The same things were measured in two ways. Each way mixes the same 12 hidden numbers, adds some noise and spreads widely along 7 directions of its own, which tell nothing about the thing.
In the rows, 128 means zero.
Some things both ways: the first way, then the second way.
[ 93 175 167 132 118 130  88  83 166 122 121 102 151 148 142 138 115 117
 130 134 170 159]
[124 131 111 120  40 130 105 128 154 126 144 154  93 130 155 161 123 139
 126 148 137 173  69 119 176]

[154 137 116 148 110  59 108 124  95 208 131 106  71 100  75  99 132  93
 163 132 155 153]
[117 105  68  80 103 134 132 182 146  99 101 163 121 154 136 121 130 101
 107  99 112 107 126 111 111]

[134 134 148 123 116 100 128 122 104  99  84 170 119 156 117 102  95 128
 141 115 112 136]
[114 116 102 107  90 133  90 150 113  86 108 141 125 168 186 178 115 141
 144 102 150 157 126  86  99]

[127 113 148 137 133 140 135 125 112 145 121 130 125 108 116 134 122 106
 144  98 121 109]
[154 139 154 150 145 109 148  93 168 121 132 201 100 108 129 131 120 157
 120 112 141 163 120 161 152]

[130 110 142 135 133 111  99 208 156 142  95 187 105 162 112 100  98  93
 183 113 152 137]
[143 154  91 140  90  98  84  94 136 121 101 161 108 175 172 163 141 116
 163  83 109 132 103 163 169]

[ 96  84  99 124 139 162 143 124 160 158 152 122 103 171 119  90 159 129
 129 152  93  90]
[170  88 167 139 120 132  95 187 134  53 170 166 109 146 144 128  93 139
 131 112 150 164 154 147 138]

[107 127  87 130 133 187 144 128  84 142 155  97 149 104 119 132 163 112
 131 116  84 106]
[141 130 126  83 115 170  93 174 149  75 103 161 131 145 149 186  65 146
 144 119 214 122 141 115 103]

[162 132 155 132 151 107 150 120 140 152 108 136 121 114 152 154 103 144
 113 112 151 107]
[101 135  85 154 116 112 149  88 142 151 110  97 145 127 121 138 170 127
 143 144  70  76  97 136 123]

[ 89  94 141 143 108 117 160 110 116 160 184  98 142 135  91 125 154 119
 119 164  97 126]
[143  85 141 147 132 114 117 133 163 142 127 169 107 152  93 116 138 124
 152  47  85 136 120 166 158]

[183 133 109 145 129 114 154 111 101  93 129 141 103 124 109 137 115 153
 156 136 129 109]
[112 112 133 127 158 133 104 125 108 161  43  99 152 171 136 100  75 156
 121 136 125 143 114 132 130]

[117  95 142 144 147 104 108 170 106 117 120 161 119 135 171 110 120 180
 166 109 151 134]
[ 65 134  78  87 139 169 137 120  66 159 158  71 167 111 144 110 152 131
 120 148  99 102 143  79  72]

[119 126 119 126 142 180 179 112 104 155 135 119 163 114  93 118 107 104
 104 147 100 105]
[ 91  97 170 114 158 139 113 118  78 130  79 103 159 164 138 128  86 156
 131 131 143 161 125  99  99]

[205  79 115 131 129  88 175 142 119 161 134 151  44 127 111 130 161 159
 165  72 166 106]
[142 127 147 152 140 121 122 135 154  85 140  75 144 117 134  66  89 191
 133 141 114 130 164 143 123]

[108 126 145 132 114 150 141 124 188 126 148 175  85 184 100  97 134 100
 164 158  92  99]
[140 133 129 142 140 132 127  88 146  82 138  46 164 142 173 116 136 184
 153 148 157 129 178 112 125]

[ 97 205 152 120 151  98  62  87 174  66 140 162 126 134 156  96  68 130
  99 201 102 121]
[133 104 159 148 166 118 139 140  96 162 106 118 164 140 115 122 153 107
  79 144 138 125 151 121  95]

[106 155 145 137 128 101 132 140 102  90 123 137 133 157 139 163 143 158
 158 120 152 166]
[127 128  93 117  89 126 176 115 129 154 184 104 147  77 172 156 173 171
  95 154 162  78 113 101  86]

[124 108  99 146 144 180 156 153  68 146 131 124 166 102 110 118 119 106
 128 123  98 108]
[170 145 121 154 116 144 131  89 136  97 139 194  87 106 179 182 130 138
 107  97 181 128 136 148 155]

[131  83 133 139 134 115 137 157 115 151 127 146 128 122 124  99 107 149
 131 135 153 150]
[116 135 105 138  56 143  86 101 112  93 151 130 101 129 192 162 117 158
 132  99 139 151 113 109 134]

[107 161 129 127 120  93  65 159  91 107 120 103 153 100 145 153 115 108
 163  83 145 143]
[144 136 101  80 106 130 138 108 158 156 120 176 125 107 148 177 141 124
 122 103 163  80  86 128 143]

[ 89  88 136 161 102 216 147 133 222 118 158 142 100 179  82 134 151 112
 193 172 115 158]
[ 77 133 131  73 156 152 116 114 101 153  77 115 164 181  86 136 121  96
 168 120 123 103 124 131 112]

[135 204 118 105  96 108 118 115 118 123 150  98 144 128 146 139 131 145
 131  95 189 153]
[131 133 137 115 133 120 143 124 120 158 150  79 156 137 101  98 159 103
 144 163  96 102 128 155 178]

[119 161 108 110 141  97 118 133 152 160 124 128  96 155 106 108 121 103
 127 153 133 122]
[174 105 164 155 124  90  84 171 141  52 148 150 117 165 144 111  99 142
 143 135 125 150 146 171 125]

[171 145 136 119 103  58  63 103 140  90 162 178  44  93 166  67 100 180
 135 125 151 145]
[120 151 122 122 120 151  83 153 134  67 135 101 141 148 112  68 114 103
 114 127 105 155 192 125 132]

[135 157 161 148 148  71  67 119 140 114 126 125 124 145 136 130 114 119
 118 125 151 136]
[119 125  94 121 116 159 143 138 142 165 119 151 121 138 115 183 138 126
 156  94 143 104 115 139 134]

[153 134 128 128 168 134 169  95 112 148 111 138 106 137 122 129 141 146
  96 124 133 123]
[142 139 122 168 102 117 145 137 145  87 158 137 101 118 149 132 115 174
 137 143 129 140 138 152 121]

[ 27 135 117 113 141 191 137 179 105 147 131 126 163 147 145 136 170 109
 130 125  88 151]
[112 158 178 142 146  85 110 111 139 107 134 130 145 132  90  61  98 151
 147 147  74 155 130 173 120]

[168 205 153 118 144  56 122  86  54 125 115 133 154  83 138 109  72 151
  68 134 150 143]
[124 133 135 177 166 101 171  95 112 192  85 130 126 147 111 131 158 132
 135 136  96 143 123 156 140]

[ 96 143 167 114 137 188 109  84 185  32 124 170 137 189 122 130 127  81
 125 104  72  73]
[194 122 183 149 178 118 152 101 162 122 169 140 114  97 118 111 157 146
 133  95 150 126 189 149 146]

[151 144 115 130 126 159 117 109 115 106 132 132 110  92 129 123 111 126
 139  99 140 127]
[124 173 147 121 129 159 127  66 134  81 136  92 132  93 165  93  79 188
 113 172 169 149 152 121 147]

[127 136 127 143 143 152 138 111 121 115 164 106 152 109 136 154 131 124
 111 132 116 106]
[130 126 101 123 131 144  80 163 154 147  85 201 108 183  71 159 121  63
 170  65  96 109 113 186 152]

[117  99 135 136  94 119 156 143 134 147 165 119 129  90 108 135 103 137
 138 136 164 165]
[134 146 205 142 163 126  98  66 119 145 121 144 143 127 125 151  92 167
 162 103 162 155 123 156 143]

Other things, the second way, with their names:
j138: [175 101 176 126 144 133 137 202 110  99 167 211 114 119 133 146 103 110
  83 142 176 170 140 153 154]
j735: [ 71 122 171  91 161 137 118 114  87 162 110  74 176 138  84  92 101 133
 160 157  81 132 108 118 131]
j742: [119 130 140 123 100 150  75 159 161  85 110 150 137 165 114 147  99 113
 145  94 140 187 140 119 159]
j728: [112  93 141 129 161 153 136 180 108 144  92 155 128 150  72 111 114  95
 107  97 109 124 153 137 104]
j791: [163 159 113 107 153 104  78 154 105 125 103 175 127 186 134 153 125  71
 179 108 112 103 135 191 151]
j292: [109 110 171  96 187 130 127 144  84 168 109  78 189 138 104  88 108 134
 124 157 121 120 140 120 106]
j380: [ 82  58 115  82 107 156 119 173  93 150 140 140 131 146 124 140 135 113
 116 106 107 143  95  80 103]
j29: [ 95 103 114 142 140 166 141 162  90 136 164  66 154 125 112 116 159 127
 121 146 107 121 180  89  69]
j391: [120 140 146 100 194 155 120 113 116 165  61  76 150 142  96  74  84 134
 146 154 112 124 148 133 156]
j350: [163 130 164 139 177 107 130 159 121 167 115 136 106 155  95 106 111 145
 172 134 120 145 161 174 117]
j465: [111 143 139 140 104 185 145  87 121 101 136  98 127 102 149 138  98 169
 101 150 185 142 146 111 145]
j884: [117 160 160 137 134 146 105  78 115  90 149  93 169 114 156 161 110 177
 143 136 191 110 164 117  65]
j74: [ 94 148  63 102  70 123 146 108 146 165 103 120 142 117 116 139 163  94
 120 112  75  55  70 130 158]
j419: [ 92 122 137 106 166 167  92 161 104 134  82 125 159 188  81 125 104  93
 140 136 137 146 157 130  94]
j378: [137 168 157 182 189 122 153  42 134 162 119  83 126 108 107 101 131 184
 180 114 104 106 169 171 128]
j698: [115 157 112 116  83 137 103  79 143  94 133 129 108 165 159 150 125 153
 171 122 151 157 126 136 147]
j345: [ 94  80 145 100 136 122 117 171  80 156  83  73 175 138 137  89  93 148
  87 167 110 135 106  75  85]
j633: [117 144  68 115 109 115 140 117 140 180  90 103 107 162 118 143 151 137
 196 102  89  69 117 152 114]
j266: [146 165 115 183  61 139 113  90 145 132 149 106  89 114 148 158 124 167
 155 129 136 118 122 163 160]
j209: [123 130 188 138 131 134 134  99 107  80 177  93 142  91 135 135 120 167
 132 167 156 114 154 111  78]
j160: [100 156 102 113 110 139  61 144 102  75  57 103 128 197 155 146  80 122
 184 122 113 148 145 114 114]
j726: [154 120  85 131  82 137 152 133 173  80 173 146  83 109 170 152 154 159
 128 134 150 123 139 113 120]
j888: [115 136 140 125 177 127 163 111 115 219 102 127 149 105  75 107 157 102
 118 101  81 113 129 133 151]
j181: [141 125 174 152 175  97 132 103 128 158  62  66 151 149 130 113  73 200
 189 159 115 122 111 160 149]
j644: [143 181 112 121 178 115 134  81 109 119 118  71 126 141 139  71 119 144
 186 184  82  90 156 179 158]
j21: [108 148 157 124 172 140  98  77 120 104 100 105 139 121  93  55  94 116
 127 145  72 121 139 146 149]
j161: [122 146 158 134 112 108 146  68 118 128 110  89 144  85 163  88 107 176
  82 159 127 131 108 112 151]
j80: [152 125 164 161 138  86 147  81 131 147  88 103 152 103 140  69 129 148
  53 128 119 105 126 143 148]
j639: [ 72  85 143  92 146 147 105 130  78 158  88  71 172 125 101  61 106 115
  78 138  76 104 112  83  95]
j223: [156 155  83 152  90 117 112  98 138 151 158  77 121 110 184 152 159 173
 148 157 140  88 126 130 106]
j733: [147 171 101 139 116 135 113 129 135 121 126  92 145 113 140 146 130 121
 144 146 125  75 146 142 139]
j503: [ 95 110 113  72 108 156 112 165  91 137 116 119 174 132 158 168 118 116
  98 149 163 125 104  68 101]
j903: [109 121 134 124 135 109 118 132 122 145  78  71 177 184 140 128  92 175
 176 157 127 128 103 145 137]
j785: [101 135  48  69  97 138 135 118 111 167 143 134 124 118 142 108 176  85
 109 114  70  87  95 114 153]
j169: [157 120 155 167 152 102 159 136 150 161 101 154 139 120 101 148 137 122
 117 130 124 109 113 166 155]
j349: [156 112 118 139 126 109 111 143 160 114 172 163 109 150 131 135 166 134
 155  78 121 141 159 146 101]
j309: [130 158  81 133  76 151 178 104 161 110 190  79 118  64 173 148 151 198
 143 116 144  96 152  98 128]
j769: [172 107 108 148 106 116 168 136 124 122 162 207  93  93 157 177 170 103
  87  82 137  74 115 153 139]
j638: [161 158 135 142 121 128 114 132 138 109 123 141 103 126 124 126 128 108
 126 136 129 132 157 146 152]
j174: [122 118 176 132 109 128 156 170 112 107 179 175 150  78 119 144 119 130
  56 151 163 140 123 118  97]
j676: [116 159  80 110 136 143 100 133 143  77 130  68 144 179 144 113 114 163
 215 121 114 113 182 140 103]
j27: [128 133  97 156  68 121 116 128 157 103 150 111 118 123 160 159 138 175
 151  88 130 106 134 121  92]
j279: [172 159 169 140 187 120 156  91 123 166 120 103 129  77 116  88 113 155
 129 128 122  91 162 161 157]

Some of these things the first way, each followed by its name:
[139 111 148 117 153  70  63 155  95 198 153 119 137  45 180  86 104 141
  97  83 176 123]
j888
[ 61 122 121 130 155 158 134 135  96  76 162 145 172 144 190 124 152 208
 131 173 105 133]
j223
[ 49 127 139 136 135 171 156  75 121 166 165  72 187 135 115 123 136 118
  95 187 103 117]
j380
[101 169 109 135 115 126 134 129  80  79  80 113 160 193 124 158 143 123
 164 117 110 140]
j345
[105 153 149 143 156 171  84 101 201  69 156 165 117 155 149 115 113 121
 136 171  90  93]
j419
[ 76 132 129 124 136 200 143 109 172 118 136 135 129 149 158 129 127 138
 148 145 105  95]
j503
[130  64  95 154 102 174 202 123 103 166 169  86 136  90 107 149 146 158
 157 147 140 133]
j639
[127  73 159 144 177 148  94 166 177  99 109 185 113 178 131 115 131 111
 135 115 110 113]
j378
[125  78  81 136 135 144  96 206  73 163 123 116 136 121 136 108 170 123
 164  67 149 145]
j279
[  4  93 113 128 126 176  84 149 182 210 174  76 148 140 158  84 160 127
 123 188 113 158]
j735
[159  85 135 127 149 116  65 150 191 111  72 207  51 170 145  50 100 141
 144 126 125 132]
j160
[ 89 145 151 117 132 168 120  88 165 122 169 145 129 108 119  88 105 131
 102 177 116 140]
j698
[ 98 100 155 142 152 111 133 148 136 106 124 173 115 179 127 119 148 141
 120 145 103 146]
j27
[138 193 146  93 154  70  93  73 127  45 136 183  79 139 157  91 107 171
  84 135 100 111]
j676
[186 159  97 107 163  94 157 129  23 128 103 112 160  75 134 142  96 143
  75  77 143 112]
j769
[129 158 119 109 172 150 135 108  78 139 138 118 167 120 122 115 150 127
  97 107 143 122]
j350
[149 114 118 131 113  81 126 170  96 121 112 134  98 123 168 146 132 189
 152  74 167 168]
j174
[147 188  91 108 152 131  93 135 111 156 100 115 120 116 121 106 117 103
 130  99 176 135]
j644
[ 84 127 176 122 156  96 111 152 127 160 155 158 139 133 118  94 120  99
 129 137 120 108]
j349
[115 116 130 125 152 153 118 134 120 170 152 118 125  80 152 113 121 138
 147 108 175 112]
j785
[147 146 111 125 128 106  49  89 131 113 151 105 105  86 158  92 113 143
 128 122 141 116]
j391
